Every row belongs to one group in each of 3 separate groupings. Each group adds its own fixed numbers to the row, and there is some noise. The rows also spread widely along 10 directions, which tell nothing about the answers.
(in the rows, 128 means zero)
Known rows, each followed by its group in each grouping:
[ 96 170 156 177 107 120  80 173  61 109 155 161 159 123 126 202 110  59
 155 151 161]
q120 q396 givuk
[160 139 190  90  82 152 104 147 103 117 119  68 133 188 116  90 122 153
 125  65 168]
q180 q428 Kirep
[178  86 119 106  76 144 101 138 139 124 146  54 145 201 114 127  99 154
 123 103 140]
q883 q149 Sudat
[126  70 138  88 114  79 105 168 125 130 192  71 119 108 112  64  78 129
 137  91 107]
q180 q789 vot
[164 124 121 144 148  99 130 162 141 123 170 119 130 127 145 184  89  90
 104 102 142]
q120 q789 Sudat
[ 71 176 190  90 156 193 123 181 123 100 140 175  79 111 147  66 133 136
 124  93 178]
q883 q396 Kirep
[ 97 130 156 128 115 125 113 124 115 117 164 116 146 104 129  85 143 133
 123 115 186]
q600 q149 tonu
[138 113 128  89 170 147 126 176 162 143 131  99  64 116 106  91 111 173
 111  62 129]
q600 q428 givuk
[110 161 171 170 105 143  89 109 135 129 124 144 124 125 139 121 144 129
 166 121 153]
q180 q396 vot
[138  86 151 103 132  71 116 190  88 119 141 124 152 123 112  77 123 146
 137  99  82]
q600 q396 tonu
[138 179 125 151 100 146 157 131 124 145 146 149 155 126 188 184 136 105
 155 192 105]
q180 q428 Sudat
[137 126 126 174 138  94 118 160 146 120 139 170 127 105 167 166 113  99
 152 141  73]
q180 q428 Sudat
[132 108  76 157 112 183 103 141 181 140 142  86 103 158 136 181  99 143
 136 154 130]
q600 q149 givuk
[ 98 139 134 112 156  69 140 122 101 162 118 166 135  74 115  56 159 150
 128 119 116]
q180 q396 Kirep
[153  82 135 108 137  97 144 140 175 102 147 117 124 159 167  54 125 154
 111  74 106]
q180 q396 Kirep
[ 90  96 106  83 153 168 148 202 176 101 166 148  73 103 169  74  91 150
 122 117  78]
q180 q789 Sudat
[ 74 127  99 135 111 114 136 117  96 130 112 179 178 127 134  74 182 158
 136 167 129]
q120 q428 Sudat
[ 83 158 162 139 148 114 107 119 123 139 106 182 105  73 110  77 155 152
 144  92 140]
q180 q396 Sudat
[ 81 128 108 166 104 154  94 144 128 113 179 130 135 118 138 169 104  93
 140 154 177]
q120 q396 Sudat
[110  96  77 108 164  90 144 179  82 136 131 134 141  95  87 120 124 151
  83 127 129]
q600 q428 Sudat
[130 123  86  85 114 140 148 117 110 166 114  89 144 168  94  91 155 182
 102 139 153]
q883 q428 givuk
[ 79 129 138 120  94 141 112 145  86 121 176 104 159 122 125 102 126 122
 127 153 187]
q600 q428 Kirep
[168 121 159 154 123  51 103 130  97 113 145 125 174 157 119 139 136 100
 115  96 154]
q883 q428 givuk
[ 92 115 143 129 108  94  90 144  75 122 124 147 162 122  95  84 137 138
 143 110 134]
q120 q789 Sudat
[137 151 147 113  88 144 144 162  94 119 148 142 170 166 170 135 136 121
 151 171 107]
q883 q428 Sudat
[100 130 154 108 129  83 141 168 100 112 187 165 148  96 158  85 123 102
 144 123 111]
q120 q396 Sudat
[181 104 104  70 137  99 170 152 133 154 181  77 138 156 139 110 105 135
 100 120 111]
q883 q789 givuk
[113 122 172 155 116 160  80 153 160 107 139 126  96 131 138 110 118 146
 159  87 140]
q600 q428 Sudat
[110 181 144 148 137 118 125  96  94 167 157 113 151  86 110 162 137 102
 105 135 233]
q600 q789 Kirep

New rows, each followed by its group in each grouping:
[134 149 178 110 159  70 153 112 123 137 146 148 136  92 143  55 160 140
 106  76 162]
q600 q149 Kirep
[138 181 139 132 128 169 150 140 125 137  96 177 135 154 162 145 165 149
 139 155 116]
q883 q428 Sudat
[115 118 111 158 108  86 104  96 101 142 129 133 175 132 100 120 159 139
 127 146 164]
q883 q428 Sudat
[ 91  99 108  78 100 176 104 182 113 124 151  77 100 145  92  96  87 153
 126 115 136]
q180 q396 givuk
[116 143  94 111 106 137 157 107 123 154 169 104 162 142 148 117 141 131
 121 159 163]
q120 q789 givuk
[170 114 146  75  84 144 158 155 127 140 182  48 157 168 159  95 122 150
 137 129 125]
q600 q428 tonu
[ 83 168 114 133 114 191 121 131 138 161 134 124  98  99 137 131 129 144
 152 174 148]
q180 q428 vot
[111 138 105 141 134 164 136 108 162 137 123 150 132 152 162 115 152 151
 123 166 147]
q883 q789 Kirep
[139 145 165  61 118 160 179 143 144 113 186 110 130 165 189  53 134 140
 114 110 158]
q883 q396 Kirep
[125 128 144  94 104 180 102 222  91 118 155  90 113 160 119 145  75 121
 145 118 127]
q120 q396 vot
[114 107  93 109 130 176 119 188 148 142 107 144 109 151 134 113 125 173
 159 169  51]
q883 q396 tonu
[111 102  93 124 164 152 154 162 187 123 166 139  90 102 169 112 116 149
 116 128 114]
q600 q428 Sudat
[130 167 141 122 117 187 108 174  92 145 128 100 120 143 106 190 101 124
 129 129 163]
q600 q789 givuk
[148 160 108 135  79 167 127 147 118 157 164  82 138 133 144 222  84  97
 142 182 130]
q180 q149 Sudat
[108 130 150  94 138 128 151  97 147 120 143 144 124 133 136  22 171 179
 103  76 179]
q883 q396 Sudat
[120  69 125 109 101 121 100 155 115  83 150  95 146 179 105  72 115 156
 106  62 165]
q120 q396 Sudat
[110 150 189 151 125 109  66 135 105 140 122 126 114 106  89 112 137 134
 156  79 165]
q600 q428 givuk
[111 122 107 179 155 141 113 125 184 114 122 170 100 112 156 148 126 133
 126 123 124]
q180 q789 Sudat
[ 83 152 146 122 109 169  94 129 100 117 143 117 122 129  93 112 137 139
 105 106 238]
q883 q428 Sudat
[101 106 126 105 114 160 109 153 148 136 167  91 104 127 125  89 107 153
 149 120 129]
q600 q789 givuk
[124 154 146 113 121 163 137 149 100 112 151 108 139 152 122 133 126 129
 102 100 199]
q600 q396 givuk
[178 107 139 152 151 136  76 189 163 112 115 100  87 169 122 177  80 121
 113  61 140]
q120 q428 Kirep
[ 82 177 124 113  98 171 145 153  67 124 147 136 160 141 139 139 145 115
 122 170 183]
q120 q428 givuk
[133 147  57  98 144 165 167 184  84 146 116 124 143 158 119 191 115 129
  80 165 139]
q120 q789 givuk
[ 93  91 114 128 132 107  89 143 105 116 136 110 125 111  81  88 114 146
 103  96 167]
q180 q789 vot
[122 149 139  59 169 189 175 230 117 111 135 148  82 133 154 105 109 153
 104  98 106]
q600 q396 givuk
[145 164 127 141 157 112 169 136 121 145 130 155 151 116 168 149 154 123
 112 149 136]
q600 q428 Kirep
[ 94 112 137  96 127 130 166 127 150  93 159 172 145 140 187  21 163 163
 122 127 121]
q883 q789 Sudat
[163 149  98 119 107 113 151  99 104 185 142  73 168 138 109 161 139 138
 115 150 159]
q600 q149 givuk
[115 117 107  97 150 150 108 203 106 140  76 131  98 146  89 102 119 172
 119 107 102]
q120 q428 Kirep
[101 140 127 126 159  99 152 161 118 110 134 193 133 101 162 101 140 121
 120 133  94]
q180 q789 givuk
[111  97  84 138 138 111 136 164 151 129 180 146 139 105 170 135 112 109
 133 191  89]
q883 q149 tonu
[129  56 133 139 123 115  79 197 146  71 120 123 115 158 128  90 105 148
 130  83  88]
q180 q428 tonu
[134 124 193 129 116 135  61 198  82  77  98 126 119 168 100 133  94 123
 122  55 148]
q180 q789 Kirep
[116 149 172 133 163 114 149 188 120  91 148 190 129 109 189 107 135 109
 128 116 117]
q600 q428 Kirep
[149  97 108  90 125  81 115 145 116 173 106  91 118 123  76  79 122 175
 134  97  74]
q180 q149 givuk
[ 90 152 178 140 158 118 121 173 132  84 158 188 108  88 171  99 120  95
 126  98 142]
q180 q396 Kirep
[145  95 137 112 134 104 139 185 135  97 129 138 134 144 158  83 129 146
 126 104  75]
q180 q428 tonu
[ 87 159 149 154  91 156 108 144 106 109 151 149 153 131 166 150 120  95
 153 175 147]
q180 q789 Kirep
[118  68 118 112 105  89  92 155 122 121 138 102 139 157 105  56 125 158
 147 100 102]
q120 q428 givuk
[ 54 131  95 138  84 174 111 123  86 110 125 126 166 147 119 111 149 141
 111 179 197]
q180 q428 Kirep
[164 107  72 143 143  80 126 127 122 169 131  80 144 111  85 175 117 129
  87 130 152]
q180 q428 tonu
[138 134 180 144 137 142 134 166 164  74 126 176 108 154 204  84 142 140
 147  91  95]
q180 q428 vot
[160 162 116 147 116 122 125 112 116 171  78 131 139 134 109 169 144 150
 132 134 115]
q180 q149 Sudat
[166 151 154 116 153  60 138 146  97 168 138 146 139  98 115 130 134 119
 130 115 105]
q883 q428 Sudat
[104 131 144 143 131  99 114 111 116 127 124 138 134 110 117  76 156 148
 122 102 165]
q180 q428 vot
[145 144  74 117 128 128 167 116 132 199 132 110 138 114 138 145 135 154
 141 185  86]
q180 q396 vot
[112 130 132 142 134 143  87 150  99 107 105 132 134 157  91 132 133 137
  91 107 206]
q883 q428 Kirep
[121 100  91 121 150  71 119 167  86 147 114 144 138  94  84 132 112 139
 109 125  87]
q180 q789 Sudat
[146 131 200 153  96 118 100 137 113  95 155 122 156 160 154 107 134 124
 159  89 149]
q600 q396 vot
[150  99 146 115 106 100 126 154 108 124 134 107 167 165 138  87 135 153
 139 118 105]
q600 q428 Kirep
[124  89  93 203 135 133  61 141 172 125 119 118 111 134 113 192  97 122
 130 135 139]
q600 q149 Kirep
[147 130 183 126 130 131 127 154 161 111 134 152 109 133 174  81 136 152
 156  83  92]
q600 q149 Sudat
[144 168 161  94 151 165 168 163 125 121  89 159 112 160 152  82 169 183
 115  85 121]
q600 q428 givuk
[ 88 106  93 118 104 132 109 142 106 116 186  86 144 132 107 125 104 111
  92 125 212]
q120 q149 givuk
[128 125 129 176 148 134 117 141 157  97 147 145 130 139 163 160 122 111
 113 122 161]
q600 q396 Kirep
[144 147 123  83 169 136 176 154 133 139 136 148 109 127 138 101 139 156
  88  97 142]
q883 q396 Sudat
[107 131 135 154 130 112 129  89 159 133 183 123 132  90 145 104 143 128
 122 115 194]
q600 q428 Sudat
[113 129 169  98  68 160 102 186  49  83 105 120 158 183 103 100 127 152
 130 100 142]
q180 q428 Sudat
[ 71 104 178 153  85 159  33 185 127  75 157 139 112 152 127 105  99 112
 183 120 134]
q883 q428 givuk
[179 128 128 111 185  98 140 172 148 160 119 119  87 108 118 142 108 148
 107  73 101]
q600 q149 givuk
[166 144 100 138 130 137 164 124 180 179 165 102 131 116 186 167 124 128
 148 181  94]
q600 q149 tonu
[131 140  79 148 146 129 147 145 140 161 127 157 141 118 156 164 147 131
 133 201  96]
q883 q428 tonu
[112 156 158 144 138 130 125 156  90 108 121 164 153 132 141 129 144 124
 125 128 154]
q600 q396 Kirep
[ 97 162  93 134 158 166 130 127 144 181 117 135  90  94 118 131 141 154
 126 146 162]
q120 q428 vot
[ 90 119  86 100 151 124 170 126 132 133 170 143 146 114 154  77 141 137
  86 163 156]
q883 q789 Kirep
[155 162 126 102 128 139 187 112 147 159 138 120 132 133 180  92 159 158
 129 142 114]
q180 q428 vot
[129 121 179  96 126  97 112 208  75  96 144 131 141 148 127  85 111 117
 119  77 136]
q120 q428 Kirep
[158 122 157 154 156 121 115 152 196 131 132 148  86 116 167 117 126 146
 163  88  78]
q600 q428 Sudat
[ 90 130 151 152 128 127  66 159 111 107 182 126 117 108 107 158  91  82
 129 118 191]
q883 q789 givuk
[131  64 142  99 100  88  74 158 126 138 160  55 113 127  82  59  91 152
 148  77 113]
q180 q428 vot
[ 63 138 162  75  83 208  79 191  82 125 128 120 103 139  88  75 111 164
 166 127 141]
q883 q396 Sudat
[106 151 186 150 110 179  99 167 133  88 144 150 114 136 159 127 125 126
 152 102 157]
q600 q428 Sudat
[174  79 147 103 128 110 111 185 139 103 161  70 114 168 119 108  91 141
 111  51 129]
q600 q428 givuk
[101 151 137 151 144 108 137  97 134 154 104 171 146  95 138  72 195 170
 146 144 130]
q600 q428 tonu
[128  97 147 162 120  77 101 105 146 100 166 145 158 138 141  97 138 121
 131 102 155]
q883 q396 Sudat
[ 93 110 123 126 143  76 112 119 103 120 148 129 136  97  87  77 136 135
  95  83 183]
q180 q396 givuk
[108 124 142 171 102 140  89 109 143  96 138 121 133 141 142 119 133 129
 124 111 184]
q180 q149 vot
[145 137 129  76 132 117 188 145 115 143 126 138 145 139 163  58 153 171
 122 128  79]
q180 q789 vot
[ 80 179 146 105 117 188 130 135 111 156 121 143 105  96 123  97 149 165
 147 139 152]
q600 q149 Sudat
[ 85 163 135 136 105 169 137 136 140 137 133 160 131 114 178 101 160 142
 170 184 108]
q180 q428 tonu
[162 126  80 163 129 181 138 159 165 110 124 117 127 185 173 218  98 116
 102 154 128]
q180 q396 Kirep
[150 169 128 135 166 107 153 158 104 155 121 176 137 110 145 163 140 120
 127 156 104]
q883 q396 vot
[174 114 121  97 105 106 128 165  74 138 122  76 153 160  84 145 108 142
  99  98 135]
q180 q428 Sudat
[102 174 124 124 139 211 159 155 136 121 141 158 112 123 170 155 129 139
 117 151 154]
q600 q789 Sudat
[102  99 131 128 127 111 125 143 147 102 179 155 136 124 162  79 126 126
 139 131 118]
q883 q396 Sudat
[140 127 207 117 104  72  95 106 117 127 174 114 149 128 118  58 134 126
 147  66 165]
q883 q789 Sudat
[132 112 131 144  82 157 118 157 111  80 171  99 173 184 149 161 108 117
 116 128 169]
q600 q396 Sudat
[124 100 121 133 180 112 131 150 161 115  97 176 103 116 131  78 145 181
 111  80  97]
q600 q789 Sudat
[ 93 129 101 132 119  98 132  97 119 147 176 114 153  94 122 111 131 115
 114 148 173]
q180 q789 givuk
[168 131 110 167  79 138 127  94 128 115 156  75 180 190 148 185 124 115
 106 139 191]
q180 q396 vot
[142 172 128 129 104 128 147  92 108 176 141 103 156 121 137 140 144 134
 136 160 152]
q180 q789 vot
[ 79  87 110 170 118  92  88 124 126  83 178 122 145 112 118 113 119 101
 102 115 200]
q180 q428 givuk
[100 144 168 116 152 166 127 198 135  93 140 171  95 124 162 100 122 136
 144 101 110]
q600 q396 givuk
[ 80 125 110  74  98 153 140 145  83 126 166  92 143 127 106  81 119 144
 102 134 175]
q180 q789 givuk
